The same things were measured in two ways. Each way mixes the same 9 hidden numbers, adds some noise and spreads widely along 7 directions of its own, which tell nothing about the thing.
Some things both ways: the first way, then the second way.
[-44.9  14.0 -23.8  -0.9  19.1  25.5 -31.2   1.0 -51.2  16.3  13.9  19.0
 -36.0 -16.1 -24.7 -18.7  22.3  16.9  41.3 -28.0 -29.1  25.6]
[ 13.8  12.8  31.0   0.5 -17.1  40.0  10.9  -5.0  -5.0  19.5  29.4  26.5
  33.7  37.8   9.8   7.0 -37.2 -30.8  24.3]

[-11.9 -15.4  -3.9  -9.0 -14.5  -8.4  10.8  19.8 -16.6  -8.0 -24.4   7.7
   2.0  -4.0 -11.3  19.6  30.8  12.0  -6.5 -29.8   1.4  19.3]
[ -5.6 -31.4  -6.3  26.3 -31.1  38.5  10.5  22.2  11.9  -6.0  23.4  47.7
  12.0  -6.0  25.6  -1.8 -28.7 -37.7  27.8]

[ -6.5   3.6  -5.2 -19.3  23.6  15.2 -11.1  -9.7  -7.5 -27.7  15.7  17.7
   1.9   2.9 -18.8 -14.3  -0.3   4.8  11.8  42.8 -38.0 -12.6]
[-17.3  30.5  24.7  -9.1  26.3 -21.5  23.7 -14.8 -23.6  -4.4 -24.9 -24.6
  31.7 -12.9  -8.1 -32.3  20.6  -0.1 -30.6]

[ 12.6  -1.2   2.5   2.0  -6.0  -4.2   3.9   8.0   7.8 -17.0 -13.3  37.4
  36.9  16.3  13.2  18.2   3.1 -10.2   1.7 -16.7  -3.2 -11.3]
[ -3.2 -29.5 -25.4  10.1 -12.0  53.3  32.1  21.8  16.9  14.4 -12.4  55.9
  -5.6 -78.2   4.0   1.2   0.5 -43.1  -3.9]

[  5.9  12.4 -10.4 -20.2  33.5   9.9   3.4  -4.8   5.2 -12.6   5.5  -0.4
  24.5  -2.1  -2.7  -9.0  -4.3  -5.9   0.7   0.9  17.3 -16.4]
[  5.4  24.1   3.4 -27.8  -9.0   7.2  49.9  13.5  -0.2  -1.8  -8.4  10.8
  -8.0 -29.3 -10.9 -39.6 -25.6 -23.6   3.0]

[ 16.2  -8.3   7.5 -39.5  11.9  14.6 -37.6 -12.8  23.7 -29.3   6.9  44.6
  38.7  -4.0  -9.3  19.5  28.8  12.2 -26.4   8.6  15.1 -25.1]
[ -9.8   0.5  -8.5  -5.2  -7.8 -38.6   6.0 -18.7  -6.0 -12.3  18.8  29.9
   7.7  19.4  40.8   2.6  27.2  -6.2 -18.6]

[  2.5 -31.5   5.9  -1.8   2.0   1.0   8.9 -20.8   0.2  -6.5 -18.4  23.7
  22.1   8.3  -9.1 -19.7 -11.5   5.2  13.2  31.7  -8.3 -11.3]
[-37.1 -18.1 -22.4   2.8   1.6   3.7  33.7  39.6  -2.6 -24.1  -2.3  12.0
 -27.6 -26.9  -4.1 -29.2  14.7  -5.9   1.7]

[-14.2 -10.8 -31.4  -9.3  62.0  -1.8 -21.8 -25.8 -22.7   7.9 -34.2  24.0
 -23.5  20.0 -14.3 -28.8  27.4  18.6  25.4 -29.8 -35.0  81.7]
[-33.2 -13.0  15.5   1.7  11.6 -12.3 -17.5  -1.7 -14.8  -3.6  11.2  27.7
  45.3   6.4   2.7  -1.0  31.9   6.6 -35.8]

[-11.4 -19.0  18.1  11.0 -56.6 -10.2  27.7  19.0  -6.8  17.0 -10.6 -17.8
  -6.5 -19.7   5.8  14.6  -2.1  -3.9  -1.0  -6.7  -4.3 -20.6]
[-28.8   4.4  12.4 -30.1  10.1   7.9 -18.8  48.4 -11.5  24.8 -15.9  41.8
 -37.2 -26.7 -16.6  14.6  29.1  25.8  10.6]

[-43.3  17.9  -1.3  10.0  10.0 -34.3  55.3  16.8 -13.3   9.6 -32.9 -21.7
 -35.2   9.9  41.0  -1.6  19.6 -26.6 -16.9   5.1 -26.7  33.6]
[-19.1  -8.1  38.4  -8.3  -4.1  -6.6 -18.5  38.6   8.9  38.4  21.7  10.7
  -8.1  22.9  -4.9  31.1 -13.0  24.7 -23.3]

[ -0.2  12.7 -19.9 -21.8  22.7  -0.7  -3.6  -5.2  -0.4   3.3 -14.3  14.6
  39.0 -16.1 -15.6  -4.2  11.6  -0.2 -20.5  10.5  29.5  -6.5]
[-27.2 -30.6  32.7   3.9 -19.8  36.1  35.2  42.2   9.7  -8.0  63.1 -19.3
 -30.9  73.1   4.0   2.1 -63.7 -18.0  -6.4]

[ 29.6  -4.7 -27.2   3.3  27.0  -1.0 -23.7   0.8  24.4  24.4  22.7 -17.7
  31.1 -14.9  -7.3   8.0  -0.2  -1.3   6.3 -20.6  28.6  20.2]
[ 12.5  17.1   4.2 -30.4 -14.9 -53.0 -32.3 -16.4 -17.0  12.1 -15.9  57.2
 -32.7   5.7 -15.4 -36.2  26.4 -19.8  11.4]

[ -0.1  -9.0   6.6 -14.1  23.0  18.7   5.3 -15.3   9.7   0.8  -1.0  -0.3
   5.7   4.2  22.8 -12.0  -0.3  -6.5  21.5  -9.6  -5.9   2.6]
[-25.7  -4.3  -6.4  28.9  -5.9  10.8  13.6  24.0  -0.2 -14.8  -3.5  27.5
  39.9 -34.9   1.3  13.5  21.5   4.7  11.0]

[ -3.2  12.7 -14.3 -28.5  35.9  10.8   0.8 -18.2   2.0   7.3 -21.4  14.6
  23.0   6.0  24.5   1.1   1.8   1.2   2.3   8.1  -6.7  23.4]
[-14.8   1.7  27.3 -24.3   5.6 -26.2  11.2  13.9 -14.8  19.3  14.2  12.6
 -14.7  53.4   0.7  15.5  -4.3  20.9 -14.3]

[-12.8 -17.1  -1.2 -32.7 -23.8   9.2 -29.9 -17.9 -16.0  17.2   0.0   9.1
  10.6 -18.2   3.5   5.9  25.9  18.0   3.4   5.7 -10.0   3.0]
[-12.7  -4.4  30.5  14.0 -10.1  24.5 -32.0   9.8  -8.9  -1.9  11.2  25.5
  19.5  18.5   9.7  38.1  -9.8 -11.5   9.4]

[  4.5  22.1   2.5  -9.7  -1.7  30.1  -7.7 -13.2  43.6  62.7 -34.5 -58.2
  46.3 -20.3  40.3  20.8 -43.3   6.4  -4.4   2.9  55.6  17.6]
[ -7.5  20.2  34.6 -17.1  15.9  -6.8  26.2  -2.3 -31.5  10.8 -32.4  14.0
 -17.1  29.4 -24.3  52.8  -8.4  15.2  -2.7]

[ 14.7  19.8 -20.9  30.9 -51.8  -8.9  22.1  -1.5 -10.2  49.0 -15.1 -36.9
  14.2 -15.3  12.2  -8.5 -61.3  -7.3  23.6  -4.9   1.5 -20.4]
[-44.1 -39.4  13.7  11.5   5.7  60.4 -13.6  61.5 -12.2   1.4  -0.5  29.2
 -10.5 -28.9 -27.4  19.0 -13.9  -8.5  -5.1]

[-15.3   0.4  12.2   5.8  15.4   3.8  14.3  -1.8   3.9  -5.3 -20.4  -5.5
  12.0  11.3  16.3   0.7 -19.9  -5.1  15.9  18.1   5.9   7.5]
[ 11.3  -5.0  42.5 -16.1   1.0   5.4 -19.3  -3.2 -15.6  -3.8   8.6 -32.1
  35.9  19.7   7.0   0.6 -37.4 -18.1 -11.4]

[ 12.5   4.8  -1.2  -5.9  -7.0  14.7 -27.2   1.8  16.0  -0.6  12.8  22.0
  33.4 -14.9 -12.8  17.0   9.6   3.7 -11.0  -1.3  19.7 -27.9]
[ 17.2  -4.7  33.4  15.1  -1.7   8.0  -6.1 -21.3  -7.7   7.9 -10.2 -17.9
  36.3  19.3  19.8  31.3 -46.0 -31.5 -26.5]

[-20.8  37.0 -16.7  -5.9  -1.8   9.2  -4.1   5.6 -13.7  55.7 -36.3 -39.4
  -0.6 -29.8   7.8  14.0 -32.3  16.0 -14.3  -7.5  -4.3  21.1]
[-20.3  10.6  41.4 -13.6  14.2  -1.6  -6.9 -13.9 -38.7 -26.9  -2.9 -32.1
   2.5  51.5  29.3   0.1 -26.1 -19.4  -9.0]

[ 15.1 -10.7   7.9 -14.0  51.0 -11.0 -10.0  -3.2  11.6 -38.1  18.3  17.8
  -8.2  22.2 -11.0 -21.1  13.1 -10.3   7.7  11.8 -38.2  -6.2]
[ -3.0  18.0  -7.5  -0.7 -15.2 -35.7  25.5  12.9   2.4  12.8   7.4  56.3
 -10.2  10.5   5.1 -16.5  10.0   2.5  16.1]

[  7.7  12.8 -16.9  14.1  29.0  -1.3 -16.7  15.7  -6.3  25.7   8.1 -12.7
  -4.0 -12.6 -15.4  -1.1  -9.4   6.2  13.5 -57.9   4.9  18.4]
[-17.8 -22.6  25.3  -9.9 -13.4  18.4 -35.6  35.4  -4.4   6.3  30.4  31.4
  -2.1  30.0  -3.9  21.5  -6.4   3.1  17.2]

[ 22.2  27.2 -46.7  28.3   1.5  16.8  -8.6  16.0   8.6  28.5  54.8 -19.5
  29.1 -40.4 -38.2  -2.7 -18.9  -6.2  21.0  -8.8  49.6 -27.7]
[ -4.6  14.5   6.4  -9.9 -24.7  -5.5  13.2 -16.4  -8.1  -1.3  23.2  34.0
 -30.7  22.5   6.4 -79.2   3.0 -55.1   8.3]

[-12.1 -16.8  14.7 -28.7  -7.5  26.9  -6.5 -13.7   4.5  -4.8   9.1   1.1
  -5.7 -17.3  -5.7   1.3  12.2  23.0  -2.4  34.7 -15.1 -12.4]
[-35.2  20.6  21.8  -0.3  -1.9  48.4  -1.6  65.6  21.3  -1.4  44.9   8.9
  -0.5  -0.1 -13.0 -11.4 -12.0   7.0  31.1]

[  3.9  -5.3   2.4 -40.8  20.4  13.3 -11.2  -6.8  10.6 -32.6  -8.3  11.8
  12.5  10.6  13.5  11.1  20.9   8.1  -2.0  -6.7  17.2   5.3]
[ 25.3  13.4  -2.0  10.1 -25.2  20.7  19.8 -14.1   9.4 -11.2   1.0  31.2
  70.0 -48.8   9.8 -13.5 -27.3 -44.3  10.6]

[  7.7  17.1 -15.3 -36.4  16.3   1.9   3.8 -30.7 -22.0  16.6 -15.2   9.6
  10.1  -7.7  16.6  -9.7 -19.0  16.2 -13.1  19.7 -42.3  -5.3]
[-10.2  -3.2   3.1   2.5  -3.6  10.9  16.1  68.4   5.3  -4.4   6.2  -6.2
 -31.3   7.9 -18.0   6.1 -54.4   9.3  30.7]

[-10.5 -15.1  20.9  21.1  19.8  -9.3   3.1  10.3  -3.8 -27.1  38.8   4.6
 -43.4   3.6 -18.9 -26.2   6.7 -10.5  21.9   9.4 -25.2 -19.7]
[ 27.2  33.7  12.5 -23.8  -3.9 -36.8   9.9  14.6  -8.0  16.2 -13.2   4.1
  -0.5   7.9 -17.1 -20.6 -25.0   6.7  26.1]

Other things, the second way, with their names:
K475: [ -5.2 -11.1   4.0 -11.8 -12.4  12.3 -16.2  47.0   7.1  20.4  27.3  29.4
  -7.0  -3.7  -5.9 -33.4 -36.8 -12.7   6.8]
K874: [-14.3   0.8   5.6  -0.1  -5.6  52.4  25.6  47.5  12.0  -5.1   1.3  12.9
 -13.5 -37.0 -25.4 -14.7 -11.1 -21.9  25.2]
K488: [ -7.1  14.4   8.7 -33.0  -7.3  16.0 -18.3  27.3   7.8  14.4  11.7  47.2
 -15.1 -26.7  -3.8 -25.9   8.4 -14.4   9.4]
K580: [ 12.2   4.1  11.6  21.3   1.4  -1.2 -23.4 -27.1 -16.6  -9.6 -13.9   1.7
  63.5 -11.7  13.6  -3.6  -1.1 -30.6 -14.2]
K612: [-39.6  22.7  -3.2 -30.3  -0.9 -16.4   9.2  19.7 -19.0 -27.5  23.2  31.3
 -34.6  17.1  18.6 -37.8  31.3   1.8  15.7]
K620: [ 25.6  33.7 -24.4 -14.2  13.1 -27.8  45.3 -14.6 -14.8   4.3 -50.4  26.1
   2.9 -48.7 -15.7 -18.0   0.0 -20.5  -8.6]
K422: [-20.6 -20.1   8.0  45.1 -11.8  -1.4  -3.1  14.0  -9.1 -36.0  14.6  -3.3
  18.5  34.2  26.3  31.9 -44.7 -17.0  -5.4]
K698: [ -7.5  25.3   8.5 -10.2  -1.8  -5.1  10.3  30.0   1.4  41.3   1.8  57.5
 -34.0   7.3 -29.2   0.4   3.0   1.9  -5.3]
K501: [ -0.9  22.6  -7.2  18.7  -0.8  12.8   3.3  12.8  22.5  -2.1 -25.7  21.7
  11.2 -74.1 -13.9  22.2   5.0 -22.8 -23.2]
K707: [-33.7 -34.1   6.1  -8.0   7.4  30.0  13.4  12.8 -32.8 -55.7  -5.6 -24.9
  -8.0  -2.6  16.8 -19.2 -35.1 -44.0 -14.4]
K977: [-13.4 -65.7 -16.1  30.4 -19.4   2.2  15.1  27.6 -20.9 -49.3  -0.5  20.2
  23.9  10.2 -10.5  24.4 -23.1  -3.7  26.4]
K767: [ -8.3  13.1 -27.8  32.7  -0.3 -60.8  25.6 -33.0 -28.1 -52.0 -46.9   2.1
  19.9 -27.9  22.3 -20.5  29.0 -20.8 -16.2]
K203: [  1.7  30.1  -4.7 -13.2   1.3 -52.8  18.7 -37.4 -17.9  -9.4 -42.4  38.1
  10.5 -34.8 -15.0  -9.6  52.0  -7.3 -22.7]
K921: [ 11.3  15.1  30.1 -54.6   9.7 -34.1 -33.4 -35.0 -29.0   5.7 -21.8   1.8
   5.4  -1.9  29.1 -11.4   7.8 -20.8 -31.0]
K314: [-11.4   7.8  -1.1   0.6  -1.8 -26.2  17.4  13.9 -11.4  -8.8  17.6  27.8
   1.8  39.8   8.2  30.9 -10.0  14.8  -3.1]
K76: [ 27.0  30.8  24.5 -16.8  -4.3  -3.5  16.8  -0.7  -5.2  26.5 -12.6   1.0
  17.6  -0.4 -13.5 -15.1 -35.8 -19.7   4.1]
K10: [-10.8 -16.9   4.4  12.7   7.3  36.2  13.9  19.7 -13.3 -27.9 -27.2 -22.5
  28.9 -48.9 -21.9 -10.5 -13.6 -24.9   7.3]
K882: [ 27.2   8.3  13.4 -28.0  -2.0 -29.6  23.2 -21.4 -21.2  24.5 -16.5  14.2
   7.4  20.6   0.4 -19.9 -21.1 -15.2  -6.7]
K854: [-16.3 -41.3  13.5  30.6 -14.3  18.7   7.4  19.8   0.4  -6.8   3.5  19.8
  20.5   3.6 -16.5  43.5   5.5   3.5   8.1]
K271: [ 11.5 -11.5  -7.9 -13.4 -15.9   0.2  -4.3  19.5  -2.6 -15.1  12.0  22.8
 -15.3   2.9  16.8 -22.4 -20.1 -23.8  36.0]
K98: [ 17.9  10.1  26.1 -26.4 -16.9   1.6 -41.8  11.1   8.0  43.4   5.8  49.0
  -7.8 -10.6 -12.8  -1.6 -10.1 -18.6   1.9]
K46: [ -1.6   7.4  21.7   9.6  20.6   0.2 -22.2   1.8  -3.0  -0.3 -34.7 -23.5
  58.6 -56.2 -14.9  24.2  -2.1  -0.6 -38.7]
K700: [  4.0 -22.3   9.3   9.9  -8.6 -27.7  -3.4  -8.3 -31.4 -32.4  -2.0 -12.8
  21.0  33.0  20.7 -18.9 -51.6 -28.6 -15.6]
K739: [ -7.4  12.3  37.1   5.6  24.7  -8.5  14.4  15.6 -23.8  10.4 -40.4 -33.8
  27.6  -0.3 -28.6  39.7 -19.5  23.7 -11.8]
K457: [ 40.1  37.2 -10.9 -50.7  -6.2 -37.0  14.5 -31.0 -32.5  -2.8 -37.0  45.5
   3.6 -28.2  -4.5 -32.4  19.2 -24.3  36.2]
K317: [  1.6 -16.7  23.8 -21.6   2.3  -3.5 -73.7  13.5 -15.7 -23.7  -4.4 -20.8
  44.6 -24.0  10.4  18.4  -8.9   4.0  -1.2]
K609: [ -7.4   6.2  42.5 -33.1  31.0 -42.9 -26.3  -5.9 -54.7   1.2 -29.9 -30.9
   5.6  46.0   1.1  -2.8 -25.9  16.8 -24.8]
K138: [ -5.7 -14.2  33.4 -15.5   3.4 -30.7 -24.8 -29.0 -41.0 -30.9 -20.8 -20.2
  20.0  23.7  -0.6   0.9   6.1 -11.6 -22.2]
K719: [-15.1 -23.3  22.8 -28.2  16.7 -46.1 -10.0  16.9 -49.2 -12.3 -17.5 -26.8
 -37.5  61.5  -5.6  25.6 -10.1  28.3  -5.5]
K644: [-35.4 -27.0  35.9 -22.8  -2.4   0.6 -37.9  13.6 -19.2 -11.5  44.6  13.3
  30.9  35.2  30.4  14.1  -2.0  13.8 -27.0]
K761: [-20.4  -6.4  10.3  -7.1   8.3 -37.7  46.4  -1.3 -40.0   3.9 -29.8  28.3
 -42.2  43.6 -29.6  -2.6  10.9   9.0  -2.2]
K190: [ 25.2   3.1 -13.5  14.1 -41.2 -17.2  18.0  -1.5   9.3   6.6   9.0  64.8
  -7.5  13.6  11.3  -8.6 -31.5 -34.2  24.7]
K776: [ -8.8 -23.5  13.5  -3.3   4.0 -33.1 -50.4  -3.1 -10.1  37.9   0.3  51.9
  -2.2  26.2   2.0  45.9  37.4  17.2 -32.5]
K514: [-25.0 -16.3  43.3  11.3   7.0  39.2 -14.4  19.8 -15.3 -14.6  13.2 -38.0
  23.3  18.1  -7.9  -0.8 -36.4 -20.1 -15.7]
K929: [-30.4 -11.9  28.1 -34.6  10.3 -43.1  -3.0  20.3 -17.4  10.4  33.0   9.1
 -37.8  85.1  12.7  23.8  20.9  42.2 -14.3]
K217: [ 33.9 -24.2  39.7 -19.6 -11.7   9.0 -47.9  -3.2 -14.8  18.3   3.9 -10.6
  59.2   3.4   7.3   4.7 -52.3 -21.6  -7.4]
K212: [-14.4   0.1   1.5 -14.1   1.6  32.7   9.4  17.3  10.6 -20.5   6.2  -9.5
   4.8 -55.0   0.5 -32.8   3.8 -34.8  -9.9]
K365: [-13.9 -29.0  -7.8   1.6  -8.7   0.9  30.6  18.4  -0.3   3.1  -2.3  42.3
 -10.4  -0.1  -4.3  37.1  26.1  17.1  14.7]
K344: [-31.4  15.9  10.0 -12.8   7.3  24.8 -12.8   3.5  -5.2 -12.7  10.5  24.6
 -18.7 -25.2  21.4 -44.1  18.4 -44.1 -19.2]

Some of these things the first way, each followed by its name:
[  0.7  -9.2  10.7  12.9  30.0 -11.4  24.8  19.7  10.0 -24.6 -21.2   9.0
  15.7  36.0  28.7  16.8  -6.3 -13.9  23.7 -31.6   4.0  32.1]
K217
[ 10.2 -18.0  27.5  26.1  19.8  12.9 -15.8  -8.8  18.5  -8.5  25.5  -2.4
   7.0  18.9   8.6 -26.0 -37.2 -12.6  60.5  -2.0  15.9 -17.3]
K457
[ 17.9  -8.4   3.7  -9.0  43.0  -2.6 -23.0   2.8  13.3 -12.3 -17.4  10.7
   8.6   9.0 -23.1  -0.9  11.1  10.8  -4.2 -56.6  14.1  17.9]
K644
[ -3.3   0.8 -14.7 -23.7  27.7   7.0 -32.9 -29.6  -4.0  15.9   4.3  -0.1
  11.4 -16.1 -14.5 -17.9   9.9   8.7   2.3  10.9  14.6   9.1]
K203
[-10.8  10.2   3.1  -4.0   5.7 -11.0  -5.3   6.0 -10.3   2.8 -26.7  11.8
   9.6   1.4   5.1   8.7   3.0  -1.1 -11.3  -5.0  -9.6   6.5]
K921
[  1.2 -23.7  14.5  -7.8   0.4  20.3  16.9  17.2  48.2 -17.5   3.7  -4.8
  23.7   3.5  14.2  31.4  29.2  -2.2  -0.5  -9.0  52.6  19.3]
K76
[  5.4  -8.3 -16.0  16.4   9.4 -21.7  -5.9  19.8   1.9   1.2   5.0 -15.6
   5.1  -7.0 -31.6  -5.4   7.7   2.7   9.8 -13.9  10.6  18.6]
K761
[ 35.0 -11.2  -3.3 -37.1 -15.6  -3.2 -31.9 -17.4   0.3 -12.3 -31.4  19.1
  62.9   0.5 -16.0  19.1 -18.9  26.0 -18.2   3.3  11.3 -17.8]
K707
[ -0.8  -7.2   8.6 -11.2 -12.0  18.3  11.2 -17.0  14.9  24.3 -15.4 -24.5
   9.3 -16.7  20.4  -2.7  -8.9   2.6   2.5   2.8  27.6   0.4]
K612
[  0.9  -6.6   2.4   7.5   4.0 -15.8   1.1   3.1  -8.2   3.2 -25.3 -10.2
 -12.1  10.0 -14.5  -5.6 -14.5   9.7   2.3   1.7 -34.8  16.2]
K609
[ 16.3   4.3   5.0  -0.9  11.5  -1.5 -12.1   1.9  13.1 -21.1   7.2  -1.5
  23.2   6.5  -5.4   0.7 -30.5   0.8   7.4  33.3 -16.4 -17.7]
K514
[-14.0 -42.3  28.1  21.6 -70.1 -14.1  11.2  -2.8  14.6  -0.1 -16.3  -3.7
  -0.5   0.1 -15.3  -2.4  14.2  -5.4   0.3  47.8   3.0  -7.4]
K344
[ -7.0   6.8  -5.7 -15.5   8.2   0.3  -1.7  -3.1  -2.7   2.6 -10.0   1.1
 -10.2  -3.3   2.5   3.4  17.1   8.0 -12.8 -14.3  -5.8  13.6]
K46
[ 29.7  28.8 -27.9  -4.1 -46.6  14.2 -40.0  -8.8  -7.3  20.9  21.6  21.9
  51.1 -37.8 -24.5  21.5 -28.5  19.4 -11.8  19.9  -0.8 -50.0]
K776
[ 27.1  10.2 -23.4 -58.7  45.4 -22.2 -19.1  -5.8 -16.4 -39.2 -27.7  16.4
  30.1  22.4  14.5  31.1  -6.9  25.8 -18.9 -33.3 -17.7  30.9]
K977
[-24.3   4.7 -17.9  -4.9   8.2  -3.6  11.1 -22.1 -18.2  38.1 -18.3 -12.1
  -3.1  -8.8  11.0 -26.5   1.7  -5.7  11.0   1.0   2.8  22.9]
K190
[-42.8  13.5  -4.3  21.0 -49.3 -16.8  23.5  34.1 -45.3  10.3  -1.6 -23.4
 -30.7 -31.6 -14.5  11.3   0.5   4.0   2.2 -11.1  11.7  -6.2]
K854
[ 18.5 -27.2   6.0  -2.1 -10.3  23.8 -33.1 -39.8  12.9  -2.1  20.8  33.8
  19.9  -3.8 -22.1 -32.4  -3.9   3.0  30.7  25.1  11.7 -32.5]
K620
[  0.1 -53.7  33.0  15.2 -19.7 -25.5 -17.9  -0.6  12.9 -16.8  16.7  11.8
 -35.4   0.9 -34.4 -27.4  48.7  -8.7  -3.8 -12.4   4.4 -21.3]
K422
